There are 11 hidden switches. A switch that is on adds its own fixed numbers to the row, and there is some noise. The rows also spread widely along 16 directions, which tell nothing about the answers.
Known rows, each followed by its switches (1 for on, 0 for off):
[  1   6   1  -9   7   8  -1   9 -11   3   9  -7   5 -25  10  11   6   3
  10   1 -11   3  -3   8   5  13  20   5  -3   5   2 -28  -3 -10  -9  12
  -7 -11]
1 1 1 0 1 1 0 1 0 1 0
[ 12  23  27  -4   1  -4 -10  -2  -4  -3   5 -20  -3 -12  14  21   2   1
   8   0   5  -6  11  -5 -13  25   8   7 -22  -4 -23  -9   5 -18   6  22
   3  -8]
0 1 1 0 0 1 0 1 1 1 1
[ 15   5  -7  11 -14   8  -7  -5 -11   8   7  11 -14   7 -13 -10  -6  -1
   3  10  -8  -3   8   5 -18 -16 -11 -19   4  -6  -7  -8 -11   0   3  -7
  18  16]
1 0 1 0 1 0 0 1 0 0 1
[  0   1  -5 -14   4   0  -7   2  -7  -6   6  16   4  -2   5  17  21 -11
  -8 -16   1   0 -18 -14  16  -2  24   6  14   0   0  -8   3  -1  -5   4
  -7  -4]
1 0 0 0 0 1 1 0 0 1 1
[ 21  20 -10  17 -24 -28   1  -9 -29   0  26  25  11  13   3 -13  14 -19
 -18  25   2 -11 -24 -11  -5  15 -12 -22  13   4 -16  -6  19   2 -13  17
   0 -17]
0 1 1 0 1 1 0 1 0 1 1
[-13   7  11  15  21  -9  -6   7   5   6   2   4   1 -36  12 -17   2  -7
  10   5   0  17  -6  -4  -2  10  -9   3  -7   2   4 -14   3  -5   1  14
  14  12]
0 0 1 0 1 1 0 0 1 0 1
[  8  15  -6  -1  -2   2   2   7  -6 -17  -7  13 -15  16   9   7  10 -14
   0 -30   3   3  -6 -22   3  -7  -9 -18   7 -16   1 -13   1  -1  16   1
   6 -11]
0 0 1 0 0 0 1 1 1 1 1
[ 16  -5  -1  13  -8  -6 -11   3   0  16  25   4   6   9  -3  -2  -1  13
   7  33  -6  -8  -1  12  -9  11  15   6 -16  18 -16 -17  -2   6 -17 -11
  -1   4]
0 0 1 1 1 0 0 1 1 1 0
[ -1  16 -35  -7  -3  21   7  10 -16   2  -3   9  -8  -7 -13 -13   6  -4
   0   4 -31  20   6  27 -17 -23 -11 -15  10  18  24 -38  -5   5  13  -2
  -5 -10]
0 1 1 1 1 1 0 1 0 1 0
[-12  32  17  -5  17  15  -5   7  21  15 -17  -4   3 -11   3  -6  -8  -1
  20 -22   9  23  12  -3 -16   5 -17   9 -29   1 -20  -1   5  -8  16  17
  14  11]
0 0 0 1 0 0 1 1 0 1 0
[ 19  17  22   9   6   0 -16  -2  16  -8  -8 -10  -6   3   1  28   0   8
  -1  -3  -8   8   7  -1  -8  13  20  24 -19  13 -15 -15  -3 -19   5   8
   9   9]
1 0 0 0 1 1 1 1 0 0 1
[ -3 -25  -3   7 -11  -3   0 -18  -2 -20   4  -7   6  20  12 -12  -1   4
 -11  14  -5   6 -11  -5  -1  23 -12  11  -3   4  -2  -5   0   3  10  19
   1 -10]
1 0 0 0 1 0 0 0 0 1 0
[-18   2  12   0  -5  12 -12  -7   2  -8  -1 -20   0 -13  -9  13  15   2
  -8 -32 -17  -7   5  -7  12  -1   0  17 -15   5  -7 -24 -21  -3 -11  23
   5  -2]
0 1 0 1 1 0 1 1 1 0 1
[  1  -3  -6   0   3   8   8  -6  -1  -3   3   7   6   4  -5   3   8  -7
   3   9  -6  -3   3  -2  -5  -5   4  -5   0  -1   7 -18  -4   6   4   0
  -7  -6]
0 0 0 0 1 1 1 0 0 1 1
[-14 -19  -6  19   1  -6 -11  -1   3   4  15  11  -3  -1   2  -6   6   6
  -3  22   7   9  -1  -8  -8  -5 -12   6 -10  18  -9  -5 -11   0  12   3
  28  12]
1 1 0 0 0 1 1 0 1 1 1
[-10 -11  -6   8  -1   3  -2 -12  -1   9   8  -5  10  -1  -6 -18  -1   7
 -12  -8 -11  -5 -14  -6   2  13  -1  19  -7   7  -7  -1  -2   2 -21   7
  -8   5]
0 0 0 1 1 0 1 1 1 0 0
[ -6 -14   8  -4 -17   7 -22  -4  12  -6  -4  -4   8  -1  17   4   7  -7
  -2   3   4 -14  -9 -12 -13  29  14  11  -2 -21 -16   2  11  -6 -26  11
 -12  16]
0 0 0 1 1 1 0 1 0 1 1
[ 10 -14  -1 -13  -3  12  19 -37 -19  -4  12   2   9  17 -19   1  -6   1
   6   7   1  -8  15  -2 -13  -8  -3   3  -7  -4  -9   7  -9   5  25   6
 -15 -15]
1 0 0 0 1 0 0 1 1 1 1
[ 24   1  -8 -10 -15 -18  -8 -21 -23 -16  10   5   6  18   5  11  16  -9
 -39  -9 -15   1 -31  -8  12  26  24  28  16  21 -11   2  20  -7 -14  14
 -33 -17]
0 0 1 0 1 1 0 1 1 1 0
[ 19   1   1  12 -26   0  13 -26 -12   6  16   1  13  40 -29 -33 -15   6
  -2  -8 -13 -26 -10  -2   6   5 -15 -23  -5 -20 -12 -12  -5  47  -5   4
   5 -19]
1 1 0 0 1 1 0 1 1 0 1
[ -3  19   3   0   2  -9 -11   0 -22  -4   7   7   1  -9   2  -2  14  -6
  -6 -13  -7   2 -11  -8   1   6   1   7   9  -7  -8  -7   7 -12   7  22
   6  -5]
1 0 0 1 1 1 0 1 0 0 1
[  2  22  27  -3  16 -22 -15  12 -21   9  18 -16   5 -19  19  -9  -2  14
   1 -16  -9  16 -22   8  15  48  17  37 -14   4 -27  -4  23  -8  11  31
  -3 -19]
0 0 1 1 1 1 1 1 1 0 0
[  3  32   3  16   3 -15  -1  -1   2  10   7  15  11  31 -18 -35   2   6
   4 -15  -6  12 -14  -5  15   5 -20  -3 -15   7 -11 -25  11  39  17  14
  21 -18]
1 1 0 1 1 1 0 0 1 1 1
[  8   2   9 -19  20  -5 -11  -4 -18   7   8   6  -4 -14   3  -4   5   1
   2 -12  -7   8 -15  -8   5   7  28  22  17 -15   0  10  10  -9   8   2
  -9   7]
1 0 0 0 0 1 0 0 0 1 0
[ -5  -6   1   3  -2   0 -13  -8 -10 -13   1 -26  -6  -7   6  -2   6   8
  -9  11 -12 -10   7  -2 -20  19   8  19  -4 -11   0 -14   6 -11  10  14
  -7  -1]
0 1 1 1 0 1 0 1 1 0 1
[ 11  -5  -3 -14  -9  11   2 -15  16   9  -5  14  11  10   5 -27 -18 -12
   7  29   3  12 -10  12 -35  18   0  -7   1 -16  -6  17  28  25   2  -3
 -18  13]
1 0 0 0 0 1 1 0 0 1 1
[ -9   1 -20  -4 -10   9  -6  14 -20   1   6   5  -7  -1   6  -5  11   0
  -5  -2  -9  -4  -3   2  -7  -5  -5 -11   9  -8   3 -12  -1 -12   3   6
   5  -1]
1 0 0 1 1 1 0 0 0 0 0
[  0 -10   4  10  13   4   4  -4   3  -4  -1 -10   0   5   7 -16  -8  13
   9 -11  -7  -3 -12 -12  10  21   5   4  -5 -19   8 -15   4   0  -8   3
  -2  -1]
0 1 1 0 1 1 0 0 0 1 1
[ 10  -5   4   1  -2   4  11 -27  -4 -10   5  -2   3   5  10   6 -16   6
  -6  -8   6   9  -9  -2 -15  20 -12  14 -20  14 -23  32   7 -34  -7  18
 -13  -2]
0 1 0 1 1 0 0 1 1 0 1
[ 23   9  -1   5   6   4   6  -1  -4  -6   9   8  -2  12   2   8  -2   7
  17   3  -1  -2  -3  -2  -4   4  12  -9  -7  -4  -2 -14   1 -11  -6  -2
  -4  -7]
1 1 1 1 1 0 0 1 0 1 1
[ 11   2  14  -7 -21   6 -18 -15  -9   0   8  -1  -5  24 -19   3   1   6
 -11 -37 -12 -16  -8  -4  14  -2   8   4  -4  -9 -19   3 -11  11  -9   6
   5   5]
1 0 0 1 1 1 0 0 1 0 1
[  2  -4  -3   6 -29  11   4 -19  -1  -2  -1 -29   5  24  -9 -42 -25  14
 -11  11 -28  -4  -8  11 -20  31 -27 -10 -13 -11  -1 -20   1  37   4  16
   3 -15]
1 1 0 0 0 1 1 1 1 1 1
[  9  -8  -8   5 -17  12   1 -16 -15  -1   8  -8 -10  12 -13 -11 -11   9
  -8   4 -14 -13   3  -2 -17  -1 -11 -14  -3  -8   0 -10 -14   3   3  -1
   7   3]
1 0 1 0 0 1 1 1 1 1 1

New rows. What belongs after each?
[  8  11   0 -10   0  16  -9   7 -18   6   9  -7  -9  -5  -4   4  -4  17
   8 -15 -20   8  -1  16   5   3  12   5  -6   6  -4 -19  -9 -13  -2   3
   2   0]
1 0 1 1 1 0 0 1 0 1 1
[ 10  13  20   3   8 -17 -10 -18   9  14   2   3  20   5  -5 -20  -4   0
  -5   3  -1  12 -19   1   5  28  12  31  -8   8 -21   6  22  18  -2  17
  -5   4]
1 0 0 0 1 1 0 0 0 0 0
[  0  -3   0  14  -5   0  -9 -13  -1  15   5 -16   0  16 -20 -38 -10  20
 -11   4 -28  -4 -10   0  -2  18  -2  11  -7  -4   2 -22  -3  26  -3   2
   5   6]
1 0 0 0 1 1 1 0 1 1 1
[ 11  -1  -1  11  -3  -2  -8  18  -2 -14   3  -2 -19   7  19  -3   0   4
   4   6 -12   2 -10  -4  -3  11   0 -19   6 -17  13 -24  -3  -5  -1  -5
  14   0]
0 0 1 0 0 0 1 0 0 1 1
[  5  23   3  -3   0   4   4 -13 -13   5   9   6   3   3 -16   1  -1  -3
  -1  -7  -1   0   6   5 -14  -9  -9   1  -9   6 -18   3   1  -3  17  14
   5  -8]
0 1 0 1 0 1 1 1 0 0 1
[  5  -1  14   4   7  -2  -5 -14   6   8   6   9   7 -10  -4  -2   2  -8
   6   7   5  -5  -1  -8  -7   3   9   3  -5  -6  -9   3   0   2  -9   4
  -1  14]
1 0 0 0 1 1 0 0 1 0 1
[ 13  -5 -10  10  10   7  21 -35 -12 -12   1  -4  -1  10 -16   6   1   1
 -12   1  -5 -15  10 -17 -17 -12  -3   3   1  -2  10   5 -12 -30   2   6
 -10   0]
1 1 0 0 1 1 0 0 0 0 0
[ -4  -9   0  -1 -15   2 -19 -10  -8 -19  -2 -18  -9  10   7  10   6   9
 -16   1 -11   5   5   3 -16  18   0  28 -11   5 -16  -3   4 -15  21  23
   2  -3]
1 1 0 1 1 1 0 1 1 0 1
[ 14  29   6   8  21  -6   5   4   3 -13 -15  -9   5   0   8  -7   6  -6
   8  -1 -13   3  -3 -14  -6  23  10  -1   1 -17  16 -38  16  -3   8  12
  -7 -15]
1 0 1 0 1 1 0 1 0 1 0
[ 17   8  -5 -10   0  12   5  -9   5 -20 -14   6  -2  -3   8   5   0 -15
  -8 -12 -18  12 -14   3 -15   9  13   0  11  -6  11   0  12 -15 -18   5
 -30   1]
0 0 0 1 1 0 1 1 0 0 1
[ 37  16  11 -12 -19  14  -2  -1   1  -2   2 -13   1  26  -4  20 -16  16
   3 -13 -19  -1  -6  27   8  20  27   1 -19  10 -17 -21   5  12 -12   2
 -11 -18]
1 1 1 0 1 1 0 1 0 0 1
[-24 -20 -13   5  15   5  12 -12   0  -1   1   2  16  -7   5  -9   3   2
   3  25   9  10   6   0 -12   8  -6  18 -11   8  -1  -5   7   0  27  15
  -4  -5]
1 0 0 0 1 1 1 0 0 0 1
[  8   6 -11 -11  -5   8 -10  13  -1  -2  -3   4  -7   1   4   6   8  -2
   4   7 -18  12  -1  12 -11   3  17   0   4   3   5 -27   7   9   8  -3
  -4  -5]
1 1 0 0 1 1 0 1 1 1 1
[  7 -10  -9  10   7  -1  -7  -4  -7   9  17   8  -1  16  -4  -6  -5  23
   5  13   0   6  -7  -1  -4   8  10  21  -8  11 -15   1   4 -10   3  -5
   5   6]
1 1 0 1 1 0 0 1 0 1 1
[-15 -33   6  16 -26  20  -5 -11  20   6   6 -22   8  -9  13  -9 -19  11
   2  17   2 -13  -1   9  -7  24 -17  -7 -30   3 -14  -3 -14   0 -41  12
   7  19]
0 1 1 0 1 0 0 0 0 0 1
[ 26  26  33  16  15  -4  -7 -15   3  -2  -5   0 -22  20 -21  -9 -11   6
  16 -20 -10   5  15 -11 -12 -10 -12  -1  -9 -22  -7  -3 -11  -4  30   3
  28  10]
0 1 0 0 1 1 0 0 0 1 1
[  4  -7  -2  -7  -3   4  -7  -6 -10   3  17  14   6 -11   2   9   4  -1
   0  10  -5  10  -9  15  -3   5  16  14  -2  21 -13  -2   1  -8  -8   6
 -11   2]
0 0 1 1 1 1 1 1 0 1 1
[ -3   7   2   7 -11  -2   1 -20   5   1  -2   9   9   1   4  -9   3 -17
 -10  -8  15  -3  -7 -16  -8  10 -20  -5 -11  -1 -20  13  14  -3 -10  21
  -4   7]
0 1 1 0 1 1 0 0 1 0 1
[ -9  14  -2   2   7   1  -7  -9  -5  15   4  -3   5 -11 -12 -10  14   0
  -5  -5  -6  -1   0  -9   2   2   2  12  -7   7  -5 -20   3   3  -3  13
   1   5]
1 1 1 0 1 1 0 0 1 1 1
[ 21   3   0 -12   1  -1 -13 -20 -32   5  22   7 -10   5 -16  13   4  13
  -7   1 -13  11   1  12  -3  -6  20  32   2  22 -21  11  -1 -24  15   7
  -6   3]
1 1 1 1 1 0 0 1 0 1 1
[-24   4  10   1  20   6  -6   2 -23  16  16 -16   1 -37 -12  -3   4  17
   8 -19 -14  -3   9   2  11  -4   2  23 -10   6  -5 -14 -24 -22   4  19
  16   3]
0 0 0 1 1 1 0 1 0 0 0
[-10 -13   2   0   4  18   1  -6   3   9   6 -10   8   0  -8 -10  -8  18
  10 -12  -9  -6  -2   5  11   3   5   6 -14  -2   0 -12 -14   5 -14   3
   1   6]
1 0 0 1 1 0 0 0 0 0 1
[-38 -39 -13 -10   3  19   3  16  -2  -5   6   8   6 -12  25  -4   7   1
  17 -19  15   0  -9  -7  14   3  -2  -2  -4 -18   0  -2  -6   5   8   7
   1  -8]
1 0 0 1 1 1 1 0 1 0 0
[-19   3 -27   3   6  15  -4   4 -19  14   6  -5  -1 -10  -3  -8   7  16
  -3   3  -7   3   4   1 -10   1  -3  15  -7  12  -3 -17   2 -22   5   9
   2   7]
1 1 1 1 1 1 0 1 0 1 1
[ -2   6  -7   5 -17   0 -14  -8   4 -22  -9  -3  -3  30  -7  -4  17  -3
 -17 -10 -18   6  -2  -3  -2   2 -10   5  -4   6   3 -30   1  17  17  18
   6 -13]
1 1 0 1 1 1 0 0 1 1 1
[  7  -6   6  18  -7   4   3 -16   0  12  12   5   6   5 -14 -29 -16   4
  11   8  -3  -7  -5   0  -2   2 -14 -15  -6 -11  -7  -7  -9  19 -11   0
  14  12]
1 0 1 0 1 0 0 1 0 0 1
[-25 -15  -1   3   1   8  -6 -30  -8  18  12 -11  18 -10 -16 -15   6   8
   1  23   9 -19  19 -13 -24   8  -4  28 -18  -4 -22   7  -2  -4   8  16
  -5  15]
1 0 0 1 1 1 0 1 1 1 1
[  1  -4 -20   0 -11   6   5   8 -10  -9   6  12   1  -2  15   7   8  -8
  -5   1  -4   2 -13  -1   1   5   0 -16   3  11   4 -20   2  -7 -13   1
  -9 -12]
0 0 1 0 1 1 0 1 1 1 1
[-12 -31  -6  12   3   1 -14  16   6  -9   8  15  -3  -2  25  24  13   3
  11   2  22   3  -1 -14  10   1   9  13  -7   6 -15  -7  -6 -18   4  -1
  16   5]
0 1 1 0 1 1 0 1 0 1 0
[-12  -4 -13  21   5  -1  -9   4   0   5   8  -8   6  -4   6 -15  12  11
   3  23  -3 -13  -3 -15  -9  19   7  10  -6  -9  -1 -29   6  -6 -14   6
   0   7]
1 1 1 1 1 0 1 1 0 1 1
[ 10 -23   6  17  -1   3   2 -23  10  -7   2  16   1  18 -12  -4  -9   1
  -5 -21   4  -4 -12 -20   8  -6  -4   5  -1  -1  -8  12 -16  -2 -11  -2
  12  14]
1 0 0 0 1 1 1 1 0 0 0
[-14 -10  -6   3  10   1   3   8  -9   0  12  12   4 -10   4   5  17  -4
   5  -7   1  -8  -8 -11  17  -7   9  -2   8  -8   4 -14  -8   0  -4   1
   2  -5]
0 0 0 0 1 0 1 0 0 0 1
[-20 -48  -7   8  -4   4  -3 -11   7 -22   4  15   2   5   5   3  25 -17
   6   6  13 -20   5 -32   6 -19  -3  -8  12 -24  13 -13 -23  11   3  -1
   8   5]
1 0 0 0 1 0 0 0 1 1 0
[  7  -8   0   5  -2  10 -16  11   0   2   9   2 -14 -34  15  16   1   0
   0  13 -15   8  -8   9 -11   7  15   1   2  14   2 -12 -13 -33 -32  -4
   4  25]
0 0 1 0 1 1 1 1 0 1 1
[ 26  -1  12  -1  -4   3  -5  -3  12   0  13  21  -1  21  -4  17  -4   4
   9 -20   2   3 -14  -1  10  -1  18   3 -13  10 -22   6  -4   3 -20 -10
  -3   2]
0 1 0 1 1 0 1 1 1 1 1
[-18  14  -8  -2  17  -7   2  -4 -17  31  15  19  19 -28 -16 -39   5  -6
  -1   4 -11  18 -18  10  10  -2  -3   9   9  14   1 -11   9  23   0  13
   2   3]
1 0 0 0 1 1 0 0 0 0 1
[-11  28   6   1 -28   0 -19  -2 -19  11  16  -6  12   6 -14  -3  25  -8
 -12  -7  -6 -24   2  -7   7   7  -7  -8  -8  -5 -23 -31  -3  15  -5  32
  11  -9]
1 0 1 1 1 1 1 0 0 1 1
[ -8   6 -31  -2 -14  -3  -2  11 -16  13  13  15  15  16   3 -33   8   1
 -11  20 -10  13 -22  17  -1  18  -5  -1   5  14  -5 -22  26  28   9   9
  -9 -16]
1 0 1 1 1 1 1 0 0 1 0
[  0 -15  -9  13   5 -12   5 -23 -24  21  34  30  17 -16 -24 -15   8  -8
  -3  34   2 -13  -8  -4  -6 -15   8   4  16   6  -8   4  -9   8  -9  -3
   0  10]
1 0 0 0 1 1 1 1 0 0 1
[ -3  20   2  -2  26   4   6  28   2  -2   1  20   0 -19  13   1   9 -10
  43   1   8  15   9   7  -5  -8   7 -15  -5 -19   3 -31  11  13  35   4
   7 -18]
1 1 1 1 1 1 1 1 1 0 1
[ 21 -11  36 -20 -27  11 -25 -24   0  -1   9 -18  -3  15  -8   7 -17  14
  -2 -29 -21  -3 -13  11  18  25  20  22 -10  -8 -30   7 -11  15 -19  16
   0   4]
1 1 0 0 1 0 0 1 0 1 1
[ -2  -7  -5  -1  14  -5  -5   4 -13  -3  14  12  -4 -16  -6 -10  13  -7
  -2  -2 -19   4 -13   3   9 -15  14   2  21  -3  20 -14 -11   6  -6  -4
   1   2]
0 0 0 1 0 0 1 0 0 0 0
[ 16  13   0 -15  -6   4  -1 -20 -20   4   7  -8  -3  15 -10  -3  -7   6
  -6  -2  -5  -1   9   7 -23   7   0  15 -10   2 -20  12  12  -8  23  10
 -12  -9]
0 1 1 1 0 1 0 1 1 1 0
[ -9  19  -3 -11  19   9 -13  11  -6  25   8   0   2 -22  -5   5   6  15
  10  -5  -7  15   3   8  -4   4  22  27 -15  20 -14 -14   7 -14   2   4
  -3   8]
1 1 0 1 1 1 0 1 1 1 1
[-27 -10  10   2 -17  17  -1 -20  -2  15  11 -15  14 -32  -5 -13  -5  -7
   2  17  -2  -7  14  10 -17   3 -29  -7 -19   3 -13  -1 -21   0 -15  27
  10  15]
0 0 0 0 1 0 0 0 0 0 1
[  3   5   2 -10  -1  19   4 -21   9  -6  -5   1   8   5 -10  23   5  -4
  -2 -21   1   7   9   2  -4  -3   6  18 -23  25 -16  -4  -3  -8   2  12
 -17  -5]
0 1 1 1 1 1 1 1 1 1 1
[  8  -5   6   9  13 -12   2  -4  -5  13  14  12   4 -12   3 -24 -10  -1
   7  12   0  -5 -18  -8  -9  14  10  -1   8 -19  -3   8  12   9 -11 -10
  -3   9]
0 0 0 0 0 1 1 1 1 0 1
[ -6 -30  -3   2  -1  17  -4   2  24   2   2  -1  11  15  12   7  -3  15
  15  -2  12 -17  -8 -15   2  20  24  10 -19 -13 -13  -6   2   4 -26 -12
 -13  10]
1 0 0 1 1 0 1 1 1 1 1
